All rows are made from the same 8 directions, up to rounding. Whole rows:
[[ -7  25  36  26  40 -38 -52  -4  10 -16  24 -19  -6 -25   8 -13   7 -34
  -28  -7  13  -9  11]
 [-23  12  20 -20  16 -10   4  -9   7 -22 -22  -3 -18  11  17 -40  12  12
   -9  -3  12   6  -5]
 [  8 -14 -28 -42 -37  -9  41  35 -40  33  32  28 -23  -2  25  34   3  36
   32 -13  -1  17  -6]
 [-33  12 -32  14  11   8 -22 -23 -16   6  33   8 -34  -7   9  23  -5 -31
  -38 -11  -3  -3   2]
 [  8   6  25   3  -7   4   5  19 -14  13   3   1  21  10   3  -9 -16   3
   15  -1   1  -6  -7]
 [ 29  23 -26   6 -11 -16 -23 -21   5  10 -23  13 -41   1 -28  50  -2  11
    9   7 -44   0  22]
 [ 20 -37 -53  -3 -24 -11  22   5  33  -4 -29  -6  -4 -24 -20  31  28  25
   11  12   1   8  18]
 [-57  -9  10 -17  -9  -2  32  30 -13   0   4  -4   2  -2  44 -48   4  10
  -26 -14  58  -1 -17]
 [  0 -18 -19   2 -32  57  36  15 -39  36  24  20  34  26  -2  18 -34  -4
   20  -1 -11  -4 -22]
 [ -9  -1   0  -8 -15  28  -7 -35  13  -5 -18   4  -3  12 -19  -3 -13  -1
  -35   3   2  -6  -6]]

Rows cut short, each followed by the rest of it:
[-22  -8  -8   5   6  16  18   4   0  -6 -10  -4  11   9  10 -23   2  -3
  -1]  [ 1 10  0 -8]
[-26 -21 -69  23  -1   1  32  43 -34  26  43   6  -5 -17  31  34  11 -14
  22]  [-10   4   6   3]
[ 17  -2   2  23  -2  -7 -10  17  -1  13  13  -6  20 -12  -8  17  -7 -12
  10]  [ 2 -3 -8  6]
[-30 -27 -42  12  -1  15  41  20   6  -5 -20  -9  13   1  14 -16  16   4
   9]  [ 5 17  3 -3]
[ 23  10  19 -15 -27 -14 -11   5  -9  20   8  11  -9  -4  -8  22 -14  15
  -1]  [-4 -3 -3  3]
[ 22  22  15  -9  12   1  -3   6 -37  15  30  19  -7  19   8  15 -13  -2
  39]  [ -6 -37   8  -5]
[ 18 -15  10   2   6   9  -5 -15  27 -17 -13 -11  24  -4 -21  -8   6  -3
  -2]  [10  0  0  1]
[-17  38  31  13  26  -8  -9  26 -49  17  35   9  -5  18  34 -15 -19 -19
  21]  [-14 -11  -4 -10]
[ 54  -6  10 -15   7 -13   2  16 -16   9  35   9  12  -4  -4  28   5   7
  55]  [  0 -31  15   2]
[ 13 -14  32 -24 -46  23   7 -11  17   7 -27   2  26   9 -24 -12 -21  23
 -26]  [  6  22 -10 -12]
[ -6  12 -18  -4  19 -15 -29 -30   1 -10  24   6 -42 -13   1  23  12 -15
 -23]  [ -8 -12   7  10]
[ 23 -25   0   6   9   2  10  21  -1   1  30  -8  37 -14   1   6   8 -10
  28]  [ 1  2  5 -2]
[ 43 -24   1 -35 -14  -9  10  -5  17  -7   0   4   4 -11 -16  17  17  27
  21]  [ 5 -7 16  4]
[-62  36 -25 -19  11 -12  12  -1 -41   5   6  22 -74  19  49 -11   4   8
 -14]  [-19   0  10  -5]
[ -9  19  27  -8  27 -11 -15  -3 -16  -8  26   2 -11   3  19 -16   1 -12
  -2]  [-10   0   4  -5]
[-21 -29  -7   0  -2  10  28  14  17 -13 -16 -15  27  -5   9 -32  13   5
  -6]  [ 4 33  0 -7]
[  1  -1  -1 -41  15 -33 -16 -19   0 -15  41   9 -45 -24  17  14  27   5
 -18]  [-16   7  21   5]
[-17   4  28 -14  15   2   4  -3   0 -16  -2  -4   4   9  15 -39   3   1
  -8]  [ -4  16   3 -11]
[ 22 -11  20 -53 -55 -68  14  31  30   4 -40  -2 -28 -33   3   2  25  72
  -7]  [-2 42  7 16]
[-10 -19 -13 -11  -2  -8  34  43 -27  13  37   4   9 -10  35  -1  11   7
  28]  [-11  17  11  -8]
[ -8  14  18   2  13   0  -3  12 -27   9  30   5   2   7  19  -7 -10 -13
   8]  [-9 -1  0 -8]
[-34  31  16  55  30   0 -18  12  -2  -3 -22 -18  13  12   9 -34 -14 -32
  -8]  [  4   3 -22   2]
[ -9 -22  -2  14  57  14 -12 -48  63 -67 -37 -33  21  -5 -20 -49  37 -24
 -19]  [17  6  7  4]
[-20  -2  24  34  50  66 -39 -63  13 -31  29 -15  44  16 -22 -32 -21 -72
 -48]  [  4  -3 -13 -20]
[  4  15  32 -16   3  13  -9  -4 -32  13  39  14   4  15  10  -2 -22 -10
   1]  [-11  -7   1 -16]
[-23  24  33 -16  -8  15   4  -6 -18   4 -14  10  -7  29  12 -32 -22   8
 -15]  [ -6   7  -6 -16]
[-18 -29 -24  16 -49  24  36  40 -11  35   0  -1  36  -5   4   9 -19   6
  -8]  [  0  33 -15  -9]
[-14  19  35  18  -1   4  -5  19 -15  12  -3  -4  20  12   9 -24 -23 -10
  -4]  [ -2  11 -16  -9]
[ -6  47  16 -19  -2 -37   4  41 -67  37  37  29 -47  15  46  15 -14  17
  37]  [-22 -19   7  -3]
[  4  -9  21 -33  21 -33  -3   1  11 -24  20  -6 -11 -21  19 -18  30  10
  -1]  [-8 20 17  1]
[-49   9 -34  13  30  -7  18  12 -13 -11  -4  -2 -27   5  35 -21  18  -8
   5]  [-6  4  6  1]
[ -5  19   3  12 -36  16 -16 -16   1  21 -28   7  -9  13 -23  14 -32   2
 -32]  [  4  -4 -20   1]
[-18  10 -40  50  39  35   7   1 -24   2   9   1  10  24   5   6  -8 -39
  33]  [  6 -40  -3  -2]
[ 21   4   0   7  20  73 -26 -69  -9  -6  28  15  19  34 -39  20 -31 -43
  -9]  [  6 -52  -1 -16]
[-35 -19 -25   7  50  24  40  14 -15 -24  17  -7  18  14  37 -40  23 -18
  34]  [ -2   1  17 -15]
[ 19  23  34  31  -8  14 -21  13 -22  28  12   2  31  15 -14   9 -40 -20
  10]  [  2 -17 -20  -5]
[-29  37  -3  11  60 -18 -17   2 -43  -6  50   9 -38   7  42  -5   8 -33
  17]  [-17 -24  11  -1]
[ 43 -25  -5 -46 -14   9  15 -25  18 -13  -9  11  -2   3 -23  16  15  31
  20]  [  7 -19  20  -1]
[ 29 -24  10  14  -4  11  -3 -26  69 -34 -75 -28  40  -2 -50 -23  12  11
  -6]  [29  3 -8 11]
[  9 -44 -49  49  11  31  15  18   6   6  28 -16  56 -18 -13  25   5 -37
  21]  [10 -3 -4  2]
[-46   8 -31   5 -15  31  23  -9 -12   8 -28  10 -20  25   9 -11 -13   4
 -21]  [-1  4 -6 -9]
[ 47 -11  27 -15 -23  22   9  -6  12   4 -23   3  37  17 -32   1 -15  20
  26]  [ 14 -18  -1  -6]
[  0 -18 -10  51  31  25  17  22   8 -10 -11 -23  60   7  -4 -23   2 -29
  36]  [15 -7 -7 -3]
[ -4  15 -13  29   9 -11 -26  -2  -5   9  13  -2 -13 -11  -3  23  -5 -22
 -11]  [ -2 -10  -9  11]
[  3   3  17 -38  -7  17  21   0 -29   7  19  20  -3  23  15  -8 -10  16
  18]  [ -8  -8  12 -18]
[ 19  11  47   9 -32 -16 -17  21   8  20 -17  -8  25  -6 -15  -4 -24  10
 -12]  [  3  19 -20   2]
[ 23 -25 -13  22  -6  10 -21  -2   6  13  47  -7  30 -30 -21  40  -6 -31
 -14]  [ 0  4 -7  4]
[-19  17 -47  13  15 -13  -2 -13   2  -7 -23   4 -48   3   4  16  16   1
   2]  [  2 -23   5  16]
[ 54 -14  29  -2 -26  11   3  13   7  15  -6  -1  48   4 -30  13 -18  13
  31]  [ 11 -13  -5  -3]
[ 21  -8 -15  42 -28 -32 -17  21  40  11 -42 -23  14 -34 -31  27   4   6
 -10]  [ 15  12 -21  28]
